The first 5 rows are patterns. Each new row is the sum of 2 different patterns, raised or lowered, with some noise. Before adding, each is slid sideways (what falls off one end comes back at the other) and multiplied by a number that may be negative. Names go in the order of the patterns.
Some rows, each with the names of its patterns after it:
[-2.02  1.75 -1.33 -1.34 -0.34  2.21  1.85 -1.16  1.26  0.15 -0.28  1.84
  0.18  0.56 -1.51 -0.87  0.52 -1.77  2.08  1.84 -1.90 -1.11 -1.40  0.95
 -0.48 -0.33 -2.16  1.54 -1.18 -0.84 -0.36  0.95  0.08  1.86 -2.24 -0.40
 -0.53 -2.03 -0.49  1.06 -1.84  0.87] : z_982
[-1.28  1.29  0.49 -0.57 -1.09 -1.33 -0.46  0.32 -1.17  0.13  1.89 -0.05
 -1.52 -2.23 -1.39  0.49  0.22 -0.96  1.05 -1.65  0.77 -1.12  0.53  1.49
  1.06  0.57 -2.28  1.35  1.02  0.64 -0.86 -1.59 -2.28  1.99 -2.02  0.09
  0.57 -0.16 -0.67 -1.10  1.55 -0.32] : z_669
[-0.92 -0.24  0.68  0.45  0.90  0.48 -0.04  0.10  0.93 -2.28 -0.32 -1.22
 -0.73 -1.13 -2.15 -1.04 -1.00 -2.12  0.66  2.21 -0.58  1.42 -0.93  0.71
 -1.28 -1.46  0.06  2.07  0.29 -1.80 -1.26  2.31 -0.92  0.16 -0.54 -0.37
  2.17  1.83  0.24  0.29  0.47  0.80] : z_357
[-1.30 -0.79 -1.97 -0.77  1.67 -0.22  0.52  1.93 -1.72 -1.89 -1.67  0.90
  1.05  0.79 -1.96  1.13  0.61 -0.97  0.90 -1.75 -0.21 -0.06  1.72  0.80
 -1.93  1.45  0.12  2.29 -0.79  0.39  0.05  1.50  1.46 -1.55  0.98 -1.97
 -0.99 -1.40 -1.30  0.87  0.32 -1.20] : z_26
[-1.11  1.74  2.24 -1.29  2.02 -0.08 -0.50  2.29  0.81 -0.68 -0.32  0.39
 -0.11 -0.14 -0.23  1.30 -1.66  0.83 -1.02 -0.18 -1.28  1.94  1.57 -0.81
  1.42  1.21  1.01  0.34  2.21 -2.19 -2.07  1.85 -1.77  0.21 -1.81  0.01
  0.26  1.79  1.41 -2.22  0.01  1.28] : z_789

New rows, each followed by the names of its patterns:
[-1.39  0.48  0.97  0.45 -0.70 -0.22  0.85 -0.05 -0.15  0.41 -0.36 -3.27
  0.31 -2.36 -0.31 -1.92  1.38  1.16 -1.28 -1.16 -0.14  1.03  0.37 -0.78
 -1.59 -2.21  0.86 -1.68 -1.98 -3.17 -0.88 -0.81  0.06 -0.31 -1.58 -0.59
 -0.34 -1.73 -0.11  0.42 -1.46  0.49] : z_357 z_789
[ 1.33  0.65  1.28  1.12  2.97  2.70  0.06 -1.73  1.29  2.29  2.31 -1.03
  1.14  0.94  1.53  2.27 -0.58 -0.90  1.68 -0.09 -0.18  1.25  2.43  2.03
  0.07  0.88  0.30  1.50  0.46  1.53  0.57  3.60  1.04  2.21  1.00  3.14
  3.35  2.39  2.97  3.43  0.02 -0.25] : z_982 z_357
[ 0.76  0.28  1.39 -0.88 -0.02 -2.21 -1.64  0.38 -0.86 -0.60  0.59 -1.88
 -2.27  0.10 -2.34 -0.61  0.79 -1.64 -0.51  0.93 -0.93 -1.39 -0.96  0.26
  0.35 -0.62 -0.14 -0.25  0.48 -0.57  0.92 -2.16 -1.30  0.26 -0.33 -0.51
 -1.83  0.15 -1.51  2.22  0.52 -1.09] : z_26 z_789
[-0.79 -1.12 -0.58 -1.94  0.47 -2.42 -0.96 -1.58 -2.04 -1.11  1.55 -1.19
 -0.47 -2.02 -3.07 -0.76 -1.35 -1.39 -1.08 -1.85 -0.17 -3.48 -3.10 -1.87
  2.45 -0.73 -2.98 -0.62 -0.28 -0.13  2.13 -2.75  0.89 -2.51 -2.41 -0.65
 -2.07  1.43 -0.95 -2.48 -1.14 -3.45] : z_982 z_669
[ 3.49  0.32  1.81  3.48  2.17  3.27  0.10  2.90  1.62  1.73  2.34 -0.38
 -0.10  2.14  0.69  1.54  2.23  0.70  0.34  1.85  2.41  2.75  1.34  3.61
  3.02  0.83  0.74  1.38  2.13  2.40  2.03  2.39  2.35  1.89  0.27 -1.14
  1.71  3.30  2.88  0.48  1.89 -0.01] : z_669 z_26
[-1.92 -0.88  0.08 -0.63 -0.93 -2.51 -2.15 -2.36 -1.02 -0.91  0.02 -3.54
 -0.34 -1.82 -1.99 -1.81 -1.07 -0.39 -1.95  0.54 -0.12 -1.72 -0.28  0.26
 -1.69 -3.29  0.09 -2.73 -0.49 -1.90 -2.24 -0.72 -1.20 -0.84 -3.61 -1.99
 -0.02 -1.99 -0.96 -0.41 -2.89 -1.02] : z_26 z_789
[-1.65  0.84 -0.44  1.18 -0.41 -0.72 -2.18  0.20  0.18 -1.01  0.07 -1.52
  0.03 -0.97  0.34 -1.25 -1.61  1.26 -0.57  0.80  0.01  0.08  0.51 -0.66
 -0.90  0.57  1.38  0.37  0.24 -0.70 -1.80  0.16 -0.46 -1.78  1.33  0.26
  1.17 -1.10 -0.63  0.01  1.47 -0.63] : z_669 z_26
[ 2.04  2.26  2.97  2.22  3.53  2.94 -0.03  1.73  1.78 -1.33  1.14  3.18
  1.65  0.75 -0.54  0.98  3.62 -0.07 -0.88  1.70  1.26  3.51 -0.35  1.57
 -0.81  0.56  2.96 -1.79 -0.29 -1.35  1.36  0.18  0.30  0.09 -0.32  1.98
 -0.32  2.29  1.54  2.33  2.11 -0.53] : z_357 z_26
[-1.56 -0.99  1.40  0.10 -1.67 -2.26 -1.38 -1.30 -0.52  0.74  0.14 -0.49
  1.71 -1.98 -1.29 -0.62  1.15  0.92 -0.57 -0.93  1.27  0.66 -1.20 -0.35
 -2.43  0.64 -1.12  1.20  0.74 -1.64  0.69 -0.48  2.40 -0.90 -0.40  0.56
  1.31  0.68 -1.77 -0.01 -1.88 -0.72] : z_669 z_26
[ 2.49 -0.85  0.36  1.69  0.54  2.78 -1.15  2.61  0.25  0.48 -0.86  0.34
  2.91  0.15  0.40 -0.87  2.05  1.11  2.26 -1.99  1.91  1.05  0.24  0.10
  0.61  1.22 -1.98  0.58  2.82 -0.68  0.49  2.25  0.73  1.04  0.17  0.77
  2.50  0.92 -2.27  1.33  2.37  2.24] : z_669 z_26
[ 1.37 -0.53  3.16  2.93  1.44 -0.60  0.25  0.40  2.51 -0.20  1.31  2.04
 -0.02  2.46  0.96  0.96 -0.34  0.40  2.32  1.32  1.25 -0.04  2.41  1.55
  2.38  0.47  0.48  3.66  0.14  1.61  2.47  1.53  2.80  0.01  1.74  2.93
  2.33  0.69  2.72  2.79  0.50  0.03] : z_357 z_26
[ 0.54 -0.13 -0.54  0.37 -1.02 -2.32  0.45 -2.36  0.57 -2.60 -0.75  0.29
 -1.48 -3.69 -3.73  0.52 -2.02 -1.87 -0.65 -2.81 -1.17 -1.84  0.99 -1.44
 -2.71  1.10 -4.19 -3.23 -0.34 -0.31  0.18 -1.53 -0.31 -1.98  0.75 -2.42
 -0.66  0.12 -0.10 -2.94 -0.69 -3.26] : z_982 z_789
[-0.19 -0.30  0.90 -0.40 -0.11 -0.98 -0.45 -0.10 -0.03 -0.70 -0.70  0.31
  0.37 -1.50 -1.93 -0.51 -0.28 -1.37  0.20  0.00 -0.79  1.75  0.52 -1.39
  1.38  0.30  1.28  0.70  0.08 -2.16 -0.97  0.90 -1.24 -0.10  1.42 -0.35
 -2.08  0.01 -1.83  0.81 -0.45 -1.82] : z_26 z_789
[-0.38 -0.12 -1.02 -1.75 -0.17  1.72 -0.96 -1.55 -0.07 -1.21 -0.25 -0.10
 -1.84 -2.97 -0.83 -0.40 -1.75 -1.60  0.15 -0.04 -0.54 -0.75 -1.58 -0.52
 -0.77 -1.76 -1.37  1.77  0.64  0.87 -0.39  0.07  1.36 -0.52  0.91  0.40
 -0.72 -2.71 -1.05 -2.44 -0.24 -0.05] : z_669 z_357
[ 2.69  1.12  2.54  1.54  1.41  1.72  1.95  1.02  1.45  3.49  2.31 -0.91
  1.85  0.78  0.32  2.55  1.34  1.32  0.60  0.59  0.59  2.02  1.04  1.02
  1.46  0.44  1.74  1.22  1.31  0.24  0.33  3.47  0.60  1.80  0.26  2.27
  2.09  1.68  0.82  1.36  1.80 -0.39] : z_357 z_26
[ 2.67  2.92 -0.54  4.58  1.81  2.06  2.15  2.83  3.79  1.27  2.56  4.00
  0.19 -0.42  2.38  1.22  3.17  1.20  2.36  3.38  1.47 -1.29  1.40  3.90
  3.89  0.60  1.86  1.31  2.54  1.20  0.76 -0.36  2.07  0.93  0.22  0.21
  1.96  3.21  0.01  0.43  0.36  1.73] : z_669 z_357
[ 1.57  0.18 -0.87  0.76  2.13  0.38  2.83 -1.01  1.06  1.57  0.33 -0.09
  0.46  1.05 -0.58  0.25  0.90  0.23 -0.96  1.05  0.19  0.84 -0.22  1.26
  1.83 -0.32 -0.01  1.01  1.76  1.76  2.30 -1.34 -1.13  1.87 -1.47  1.34
 -1.32  0.91  0.04  0.41  0.46 -1.46] : z_669 z_789
[-1.96 -0.70 -1.76  0.45 -1.00 -0.69 -0.55 -2.68 -2.38 -0.53  0.52 -1.02
 -1.95 -1.09 -0.41  0.58 -0.63 -1.45  0.28 -0.87 -1.75 -0.98 -1.52  0.52
 -1.58 -0.67  0.48 -1.50 -1.84  0.01 -0.80  0.46 -1.56 -0.52  0.16 -0.97
 -2.81 -1.75  0.15 -0.57 -0.39 -1.24] : z_982 z_669
[ 1.20  0.13  0.80  0.33  1.66  1.13  2.53  3.24  1.61  2.82 -0.08 -0.02
  2.91  2.83  2.91  0.57  3.99  2.41  4.55  1.21  3.75  4.29  3.00  1.78
  3.54 -0.04  1.93  2.62  1.15  4.18  1.83  2.05  4.46  1.20  1.92  0.45
  4.24  3.84  0.40  0.90  0.39  3.19] : z_982 z_357
[-0.52  1.80  0.20  2.14  1.67  1.00  2.46  1.67  1.64  2.14  0.97 -1.84
  0.15  0.24  0.31  0.18  0.60  1.39  0.56 -0.12  0.95  0.81  1.28 -0.46
  0.71  1.17  1.85  0.26 -0.10 -0.68  0.12  1.37  0.52 -0.19  1.02  0.83
  0.13  0.20 -0.17  0.73 -0.17  0.86] : z_357 z_789
[-1.26  1.68  0.31  0.68 -1.42 -0.14 -0.25  1.39 -1.55 -0.25  0.66 -0.67
 -1.57 -1.24 -1.49  2.38 -0.53  0.67  1.97  0.29 -1.46  2.31 -2.51  0.37
 -1.44 -0.03  0.78 -1.13 -2.77 -2.27  1.35 -1.18 -1.77 -0.28 -1.86 -1.33
 -0.26  1.99 -0.38 -0.12  1.15 -2.81] : z_982 z_789
[ 3.12 -1.04 -1.10 -1.78  2.50  1.23  1.16 -1.10  2.36  1.39  0.88  0.47
 -1.00  0.41 -0.23  2.11  2.15 -1.82  2.48 -0.14  3.84 -0.53  0.52  0.60
  3.30  3.03 -1.26  2.24 -0.87 -0.19  0.52 -0.27  1.83  0.33 -0.67 -0.07
 -0.80  0.13  1.08  1.39  0.07  0.62] : z_982 z_26
[-0.10  2.42 -1.96  1.49 -1.42  0.20 -2.78 -2.46  1.21 -1.18 -2.08 -1.94
 -1.08 -3.47  1.19  2.80 -1.80  1.77  1.10  0.19 -1.53 -1.57 -0.92 -0.49
  2.45 -1.65 -0.35  1.23 -2.29 -1.37 -0.46 -1.97 -0.17  1.66 -1.56 -2.28
  1.63  0.32  1.27 -0.59  0.21  0.10] : z_26 z_789
[0.96 1.88 2.95 2.33 2.19 1.15 1.83 2.44 2.99 1.15 1.66 2.76 1.72 1.88
 2.52 1.16 2.42 1.70 3.12 1.26 3.03 2.40 3.90 3.49 2.54 4.04 3.00 2.76
 4.29 2.09 1.54 2.04 1.14 3.16 1.27 3.83 3.96 1.55 0.82 1.71 3.81 2.82] : z_982 z_357
[ 0.62  1.21  0.90 -0.37  1.82  0.36  2.94 -1.87  0.68  0.18  1.32  1.44
 -2.94 -1.29  1.17 -1.00 -0.50 -0.15  1.92  1.61 -0.03 -0.41  0.35 -0.28
 -1.16  0.17  0.55  4.09  1.64  1.01  0.78  2.00  1.49  2.60  0.57  3.12
 -0.81 -2.98 -0.02 -1.47  2.88 -1.46] : z_669 z_357
[ 2.19  0.28 -1.26  2.09  3.62  1.06  3.45  0.25  3.71  2.01  0.90  0.87
 -0.47  3.01  1.57  1.84  2.94 -0.87  1.06  2.61  1.67  1.06  2.34 -0.09
  2.00  3.13  0.91  1.96  0.44  1.15  0.82 -0.10  3.45  1.28  1.65  0.82
  2.09 -1.03 -0.12  3.32  0.49  1.12] : z_26 z_789
